Every row belongs to one group in each of 4 separate groupings. Each group adds its own fixed numbers to the row, and there is some noise. The rows also spread widely along 13 directions, which tell nothing about the answers.
Known rows, each followed by its group in each grouping:
[ 38 -13 -48 -20 -14 -28  36 -17  10 -76  38  -8  15   5  -6  59 -20 -14
 -12  30  30   1  53  38   7 -52  16 -15]
(3) (1) silod vevus
[ 14 -13  -6 -31  -9   0   9  -3 -12  -4  15 -21 -11 -27   3  36  -2   5
 -14  13  12   8  23  23 -26 -24   4 -17]
(0) (0) pil vevus
[ -8   6 -31 -13 -10  15  26   2  -5 -20   5   7  -5  13  -7  -6   8 -18
  12  19   4 -14   9  -3   5  -6   4  14]
(0) (2) mege puda
[-12  33  -6   2   5   4  10 -22   0  29   4   8  22  32  15 -20  -6  11
  24 -31  23  20 -13  11 -24  20 -30  20]
(2) (2) silod meki
[  1 -32   6  -4  -7   9   7  13  18  46  15 -28  -5 -41 -13   3   2 -25
 -33 -48  37 -18   3   9 -58  34 -20 -26]
(1) (0) mege lozad
[-22 -19   6 -14 -28   4  23 -23 -10 -14 -37  21 -29  21 -33 -14  -5  11
 -21  14 -48   5  -1  -2  27   5  34  26]
(2) (4) pil lozad
[ 14 -38 -39  56   3 -51  22  -2  33 -12 -39   4 -28  35 -34 -26   7 -25
   5  -7  13 -21 -49 -15  72  26   0  27]
(3) (3) vimu puda
[-28  -1   2 -13   7   6  13  -6 -25  -2 -12   5   6   9  -7 -13 -31   5
 -13  -9 -12   7  -6  12 -10  19  -5   1]
(1) (5) venib segu
[ 18  66 -25  32  40 -26  18 -11 -27  23  21  24  21  21  43  -8  18  18
  25  40  -9   7   0  12 -46  -8 -16  43]
(1) (3) vimu mibab
[-11   3 -25 -15  48 -33  26  51 -44  16  10   3  21  10  -9 -34 -51 -28
 -12 -33  12 -27  -8  15 -30  40 -15  -2]
(3) (5) venib meki
[-39 -22 -11 -62 -12  13  24  30 -43  29 -29   2 -40  -3  -2  15 -39 -18
  -3 -31  -6 -27 -38  -3  19  30  -5   4]
(2) (1) venib segu
[ 28  10   7  -2  -8   6 -16 -17 -16  35  14  21 -34  22  -5  -6  36  16
   4   4 -34  23  22   5 -43   6  35  40]
(2) (4) pil mibab
[ 17 -14   6 -10  -8  21 -57   9 -16  59 -12 -41 -39 -33   5 -18  38 -14
  25 -48  17  22 -41 -20 -19  57 -15   3]
(0) (5) venib mibab
[ 38 -14 -10  22  37 -42   6  22  -6  -6   4  -5 -14   2  20  23  19  -2
  -9  52  -8 -16 -22  -2   3 -33   1   6]
(1) (0) vimu meki
[ 49 -29  17  32   3  -7 -29 -24  15 -20  13   4 -28   8   3  27  30  18
 -32  11 -33   3  -4  -4   0 -22  44  20]
(1) (0) venib puda
[ 15 -12  -1  59  19 -73   9 -37   8   7 -32  11  16  35 -13 -29 -26  33
 -10  45   9  52 -10  33   3 -19  -6  -5]
(1) (2) silod puda
[ 12   3 -38  20   0  16  16   2  12 -29  25   9   6  -1 -21 -20  30 -38
  -3  14   0 -22  35 -14 -19  14   8  31]
(1) (2) vimu puda
[ -6  18 -30  15   4 -28  37 -30   0  -9  -5  16  19  48 -11 -26 -12  10
  25  16   4  20   6  22  10  -7   2  26]
(1) (0) pil mibab
[ 53 -77  18  54  24   3 -62  18  19  39  11  32 -73  56 -16  -2  37  27
  -4  16 -19  28 -11  -6 -44   4  18  11]
(2) (3) venib lozad
[-10 -31  -2   2 -10  21 -14 -25  -6 -10   0   7  -8  36 -11   8 -32  18
   6 -27  16  36 -25  15  -3  12 -13 -11]
(0) (0) mege puda
[-34  39   1  29 -16   5  29 -55   0  -2 -24   5  16 -27   2  -5 -13  13
 -30  19  -5  -2 -10   3  -9  12 -12  18]
(0) (2) mege puda
[  1  -1   8   0 -11   6   8 -14  12  -2 -12 -13  -7 -10   3  -2  10  -5
 -17 -35  -3 -21 -26 -11  16  11   6  16]
(0) (1) mege lozad
[-10  14 -55  23 -14 -28  41 -42 -11  -2  -6  19   2  21 -14   0 -36  -6
  13   0  13  11  -8  24  21  15  -5  31]
(1) (0) vimu puda
[ 36 -48 -28 -13   6 -26 -16  21 -21  -4   8 -15 -11   3 -27 -11 -17 -24
   9 -29  18  14  -7   2   2  20   2  -8]
(1) (0) silod lozad
[  4  -2 -15  35   0  -9   7 -11  16  -8 -16   1  -9  -8 -35 -46  38 -17
  -5  18  -9  -9   3 -15   4  28  10  19]
(3) (5) mege vevus
[ 22   7  20  -3  10 -23  -8 -13  20 -12   4 -16  16  20  24  -5  21  12
  -1 -39  -4   5 -17   2   9  -9  13  21]
(2) (4) venib lozad
[ 45  17 -12  24  21 -62   4 -12 -20  44  17  11  -1  10  -6  -9 -16   3
 -21 -24  -3   3  11  24 -34  17  24  34]
(2) (2) silod puda
[-28 -18 -30  -4  -9  41  43  27   0 -12   1  12 -36 -12  -7  24   8 -31
 -22  30  -8 -54  -6 -10  -3  12 -13  11]
(3) (5) vimu lozad
[  2 -11   8 -60 -26  -4 -17 -24   0 -64  -6 -55  41 -24 -20  -1  -9 -16
  -9 -50  14  40  22   7  18   0  12 -24]
(2) (5) vimu puda
[ 21 -21 -11  44  35  -9  30  41  42  12  21  11 -20  32  10  15  50  -8
 -14  59  13 -39  11   8 -33 -34 -11   3]
(3) (5) vimu meki
[  0  -5 -28  11  -6  10 -14 -14 -17  -9 -16  -3 -25  -3  -7 -13   5 -13
  15 -24 -10  -5 -41 -26  35  39   3  37]
(0) (0) venib puda
[  1  37 -12  -6  -7 -36  18 -31 -28  22 -28   0   3   3   5 -20 -19  16
   9 -15 -13  21 -13  16  15   6   9  26]
(0) (2) vimu lozad
[-17  -6 -18 -37 -18  14  15   9 -20   2  -7 -12 -15 -14  -4   4  11 -15
   6  27  -3   0  13   7  -8  -3   3  -5]
(1) (5) venib meki
[-30  13  20  -2   4  18  29   3  16  -7 -14   2  21  14   8 -34  36   7
 -11  31 -20 -10  17  -2 -26 -17   1   8]
(1) (4) venib meki
[  9 -16  15 -15  -3   7 -18   8 -23  10 -21  -2 -21   3  -5 -23  40  12
  12  21 -35  16 -14 -13   3 -11  23   6]
(1) (0) mege puda
[ 30   6 -17  -6  29 -18  26  28  -9   1  42   7  23  15 -19 -33  -5 -32
 -21 -41   3 -36  44  17 -48  20  21  21]
(1) (5) silod vevus
[-26   2  23 -38 -24  34  23  11  -5  26 -16 -11 -28 -34   9  15  32   0
 -30  17 -26 -29   4  -4 -24  -5   9   2]
(2) (5) mege lozad
[ 15 -12  -5  33  -4 -31   4 -25   8   0 -24 -15 -22 -33 -15  18  12   5
 -33  45  -8   9   0   5   2  -1   5  -6]
(3) (5) vimu segu
[-16  11   7 -41 -45   3  42 -19   3  20 -21  -5 -30 -24   5  32  14   5
 -22  12 -18 -25   2  14  14 -25  24  11]
(2) (2) mege vevus
[ 26 -44   5   4 -11 -16   1   2  13  21   0 -14 -19   7 -21   0  -9 -18
 -25 -62  20  -8 -21   7  -1  29   7   2]
(1) (4) silod puda

New rows. What belongs after each?
[  5  24   5 -24  -8 -34  37 -27  -8 -28 -14 -11  27   3  -3  -7 -12   8
 -23 -26 -22 -13   7  16  32 -23  43  17]
(0) (0) mege puda
[-24 -15  17  -8  15  20  25  25 -12  -4   6  22   8  23 -13 -15 -14   6
 -36   6 -15 -12  17  14 -51   2   5 -11]
(3) (4) mege puda
[ 17  -3   3 -42 -19   6 -15  -5  -8   0  -6 -12  -5  26  -3 -21  14  -4
  25 -78  -9  14 -22 -10  26  24  17  28]
(2) (4) silod lozad
[-18  10 -38   5 -28   7  29 -28  -9  15 -14   5   3 -21 -32 -28  -4 -28
   5  -6  12   2  24  -3 -14  46  -8  19]
(1) (1) silod segu
[ 12 -17 -17  46  -1 -22  26 -10  35  -6  -8 -18  -3 -51 -32 -20  52 -28
 -26  59   7 -22  33 -13 -19   3   3   7]
(1) (0) pil vevus
[ 14  21 -49  -6 -15 -26  50  -2  -4   1  11  -9  -1 -32  -8  10   7 -44
 -15   5   7 -43  24   5   3   6  16  29]
(1) (2) vimu puda
[ 10 -22 -23  14   9 -19   6  22  -5  21   3  -5 -26  -3   3   8   5 -13
  -5  12  19  -9 -18   8 -15  12 -10   0]
(3) (4) venib puda
[-41  -5  10 -20 -21 -33  53 -11  19  23 -50 -24  11  -6 -18 -22 -12  -7
 -17 -15  20  -5 -18  13  21  11 -15  -7]
(2) (4) pil meki
[ 52 -19  14  35  22 -25 -33  -1   4  17  -5  -1 -32  13  11  -8  50  16
   7  18 -14   8 -37 -15  -2  -9  10  15]
(1) (3) mege vevus
[ 17 -33   2 -19  17 -21  -5  17 -33 -43  -6 -16 -10 -20  -9  19 -25  -4
 -36  31 -18   0  -5   4   5 -19  14 -22]
(0) (5) mege lozad
[ -6 -10  21   5 -14  19  13 -19  44  14   6   2  -2  26  -6  -5  24  13
 -19 -25   5  -2  14  17 -29  -6   5   8]
(2) (5) mege lozad
[ 10 -10 -15   9  16 -11   4   1  -9 -31  21   3   3  -1  -2  22   6   5
 -11  84   5  26  34  14 -51 -25  -9 -10]
(2) (4) pil mibab
[ 23  11  -1  11   6  56 -27   3 -43  21  20  45 -50  37   9  -9  35   8
  10  -6 -59 -12 -19 -26 -21  27  28  67]
(1) (5) silod puda
[ 22 -68 -10   8  19 -41 -15  17   3 -19  -5 -15   6  25 -38 -29 -31 -20
 -11 -27  27  24  -5   9   0  20   4 -27]
(1) (3) venib puda
[-12 -44  19  -2  -6  36 -16  11 -11   1 -32 -12 -54 -29  12  32  22  12
  -8  47 -11  -5 -60 -25  13 -10 -22 -18]
(0) (0) mege vevus
[-12  18  -3 -18 -12   4  32  -7  -5  27 -24   0 -12  15  13 -10  10  14
  15 -16   0  -8 -18   6  11  -1  -7  19]
(0) (3) silod vevus
[ 10  28 -21  17   4 -41  23 -25   0   9   6 -12  31  -2  -4 -24  -5 -12
   0 -16  21  11  13  18 -24  19  -4  18]
(1) (4) vimu mibab
[  9   9   9   3  11 -14  -3 -17 -19  -6  -2  22  -1  39  12 -10 -11  34
  -6  -8 -31  20  -9  17  -3  -8  22  22]
(3) (4) venib lozad
[ -3   4 -24  18  11   2   3 -19  11 -44   9  12   9  33  -8  -9  11  -1
   6  35  -5  10  17   1  -2  -7   1  24]
(2) (5) venib meki
[  4 -37  48 -19  11 -20   4  15  -7 -11 -24 -14  -6  -1   5  12 -12  19
 -56  -6 -32 -14 -18   5   5 -25  30 -17]
(1) (3) venib puda
[ 20 -13 -45   7  -9   4   9 -10 -26 -14  29  28 -14   2 -33   9 -22 -13
  -9  20   3  10  46  17 -42  17  12   8]
(3) (1) silod vevus
[ -8 -18  16 -34 -10  26  -7   4   9  -1   1 -12  -8   9   3   1   7   1
  -3 -36   4   1  -9   2  -5   2   2  -2]
(2) (2) venib vevus
[ 15  20 -21  11 -14 -15  47 -18  28   6   2 -11 -10 -11   3  18  18 -26
 -23 -33   5 -51  -5  -1  19  13  13  40]
(0) (4) vimu segu
[ -9   3 -24   0 -17 -18  11 -16 -20  30 -27  -3 -25  -2 -11 -10 -10  -3
   8  -2   2  10 -17   8   7  23  -1  16]
(0) (4) venib meki
[ 24  -4 -40 -19 -15 -42  40  10  12  22  -1 -21 -13   0 -16   0   7 -33
   4 -19  25 -22  17  17  15  -2  21   9]
(0) (2) vimu mibab
[  6 -11 -10 -36 -20 -11  18   7 -17  30  -9 -14 -16  -6  -6   7  16   3
   9  47   7  25  34  29 -27 -28   4 -23]
(1) (5) silod meki
[-16 -26  27 -31   3  16  -4   2  -7 -30 -10 -24  15   6  -4   0 -13  12
 -18  -6   3  27  -1  13  -9 -15  -4 -29]
(0) (5) pil puda
[ 22   4 -22  21   9 -75   6 -16 -12  19 -25 -21   6 -20 -17 -31 -12 -12
  -5   5   6  12  -9  13  13  19  15   9]
(1) (2) venib mibab
[  8  22 -22   3 -33 -14  -2 -39  16  34 -17 -35 -18 -29  12   0  51  12
  35  34  27  40  11  21  -6 -14  -9   5]
(0) (5) venib vevus
[ -3 -10 -10  27 -26   0  33 -28  28  13  -3  10 -31   2  10  51  22  14
 -18  69  11   1   8  21 -19 -30 -12   9]
(2) (4) silod puda
[ 21  21 -20 -27  27 -24   4  26 -36  -9  15  -8  26  -6  -7 -42  17 -14
  18 -11  -6   1  24   1 -21   9  15  15]
(3) (0) pil vevus
[ 50 -19   4  31  58 -41  -7  62   1  35   9  -6 -13  22  20 -21  50  -5
   5  39   8 -19 -12  -7 -39 -19 -11   1]
(0) (4) silod meki
[ -9 -20  -3  13  -6   9   8 -22  21 -15 -10  -8  -1   1 -11   1   9   4
  -2  20  21  22   7   3 -10  -3 -17 -13]
(0) (1) pil segu
[ 19 -24 -24  -3   1 -12   1  -4 -23  -3  14  12 -30  17 -17  12 -23  -7
  -5   3   0   7  -5  17   0  10   9  12]
(1) (5) pil vevus
[ 20  24  -1  38  21 -36   4 -17  -9  30 -32   6 -39   6  41  10  34  23
   9  29 -38 -21 -71 -18  49 -11  10  55]
(1) (0) venib segu
[ 35 -70 -15   4   0   0  -7  63  15  74   4   2 -74  24 -27 -17  39 -46
   8 -44  21 -42 -36 -14  -2  37   8  10]
(1) (2) mege puda
[-38   8   8  25  -9  30  18 -35   5   5  -6   8  19  -3  -2 -14 -15   3
 -20 -13  12   5 -16   3 -36  34 -32   8]
(1) (4) mege puda
[ 22 -37   1  21 -15 -24  -8 -26   6  10 -26   7 -48  18 -26  -3  -6  16
 -13   4 -19  16 -13  10  27  -2  34  12]
(0) (2) venib vevus
[ 11  52  14  32  32 -35 -18 -37 -15 -29 -14 -15  56  -8  20 -42   3  22
  -5  -3 -13  31 -16  -7  -4   5  -5  24]
(0) (2) vimu puda
[  7   3 -20  34  51  10   1  42 -20  15   7  32  -9  40   5 -55  20 -20
  24 -22 -22 -36 -44 -36  -8  46 -13  55]
(1) (0) vimu lozad
[ -7  -8  -9 -14   0  -5  32   3 -20 -13 -12  -3 -14 -13   5  31 -17  -6
 -28  34 -12 -21  -8   8  12 -13   1   0]
(1) (5) silod segu
[-22 -16 -28 -15 -16 -23  41   9  15  48 -23  -7 -10  25 -21 -38   2 -12
  20  -7  25   4  11  32  -4   6  -5  -2]
(1) (5) venib lozad
[ 29 -23   0  -6  18 -49 -13  23 -25 -11 -37 -21 -21 -18  -8 -17  10  -6
  -6  19 -21   1 -39 -13  44  -3  17  -1]
(3) (2) vimu vevus
[  4   1  17 -38   1   7  11   9  -2 -13   7   0  18  28   3 -12   9  12
  -6 -25 -10   6  14  16  -6 -21  24   0]
(3) (2) pil puda
[-42  10   5  -9   3  41  37  -3   2  12   7  25  16  47  -2 -25 -19   7
  -7 -36   4  -8   5  21 -37  17 -18  13]
(1) (5) vimu vevus
[ 24   4 -25  -3  -6 -14  -2  -9  -7  12  11   1 -10  -4  -9  -2  11  -9
   3 -12   5   9  26  11 -21  13  17  12]
(3) (1) venib segu
[-35  13   8  13 -10  -5  45 -25  13  20 -20 -10  39 -17 -11 -26 -18   2
 -29 -14  21   2  16  17 -40  22 -25  -7]
(1) (3) silod puda
[  6 -16 -17 -13  -8  13   4  12  -1 -32  -3 -13   1   6  -5 -16  26 -23
  19  11   8  -2  -8 -17  16   3  -7   8]
(1) (4) silod puda
[ 27  14 -37  15  19 -27   4   0 -14  11  19 -10 -15 -16   5   9  -6 -27
  -7 -26  13 -26 -11   2  -3  35   2  30]
(0) (5) venib segu
[ -8  16   3  28  16 -20  18 -17 -25   7  -2   7  10 -21  11   8 -38   6
 -42  -1 -10  -7 -23  10 -28  27 -17  18]
(1) (4) vimu lozad
[ -7 -33 -18  -3  -5  -9  24  22  12   4  -8 -15  -1  -9 -21 -21  13 -28
  -3  15  25  -3  12   3 -21   8 -17 -15]
(1) (4) vimu lozad
[  7   8 -18 -18   7 -51  39 -17 -50  13  24  26   8  13 -12  36 -85  18
 -49  -1 -13  14  42  63 -51 -12  30   4]
(2) (0) vimu puda
[-22  -4 -41 -26 -19  26  17  11 -19 -12 -10   0  -7 -13  -7 -15  24 -24
  37  47   7  12  16  -9  -9   2 -21   1]
(1) (1) vimu lozad
[ -9  21  -7 -24  -1 -16  25  17 -13  48 -14 -25   6 -27  12 -19  27   4
  14  32  23  10  19  26 -42  -8 -24 -17]
(3) (5) silod vevus
[ 50  -1  20 -32  21  12 -45  22 -33 -37  15 -15  -4 -16  24  15  39   4
  -6  -2 -38  -2  -5 -29  -3 -15  28   6]
(3) (1) silod segu
[-30   0  26 -11  -6  -8  42   4   1  56 -34   2  -3  27  18 -16  -2  27
  -5  -6   5   3 -28  26 -10  -9 -15   0]
(1) (4) silod puda
[ -7   4 -25  14   2 -46  13 -14  -4  30 -22 -17   3  -8  -7 -21  -2 -10
  18  10  37  23 -21   8  -6  26 -31  -1]
(2) (4) mege segu
[ 38   1 -49  20  40 -12 -27  22 -38  -8  37   8   5  -9 -13 -26  13 -27
  26  33  17  15  24 -15 -61  35 -23  15]
(2) (3) silod vevus
[  7  11  20  22  -4  -3 -14 -20   6  23 -20 -28  -8 -58  19  -2  49   8
 -12  45   4  13 -18 -11 -25  -4 -19  -8]
(1) (2) mege vevus
[ 10 -20  26 -26   1  -1  15  31  -5  -7 -10 -13  -6 -13   1   6  25  -2
 -38   8 -23 -24   4  -3  -9 -15  26  -8]
(3) (4) silod puda
[  3 -18 -26  -6  10  -9  20  10   4 -24  -2   4   1  22 -14  -5   0 -17
   8  10  12  -7   6  -7   6   5  -7   6]
(2) (3) silod segu
[ 15 -14 -18  -2  14   1 -12  11 -10 -21  11  -4 -12   2  18  25   8   8
  11  29   1  10 -14   3  -4 -17  -9  -4]
(3) (0) venib lozad
[  1  21   0 -14  -8  -6  15 -26  15  16  12   2  18  23  -4 -13   8   9
   7 -23  14  20  29  24 -28  -4   6   6]
(2) (2) mege segu
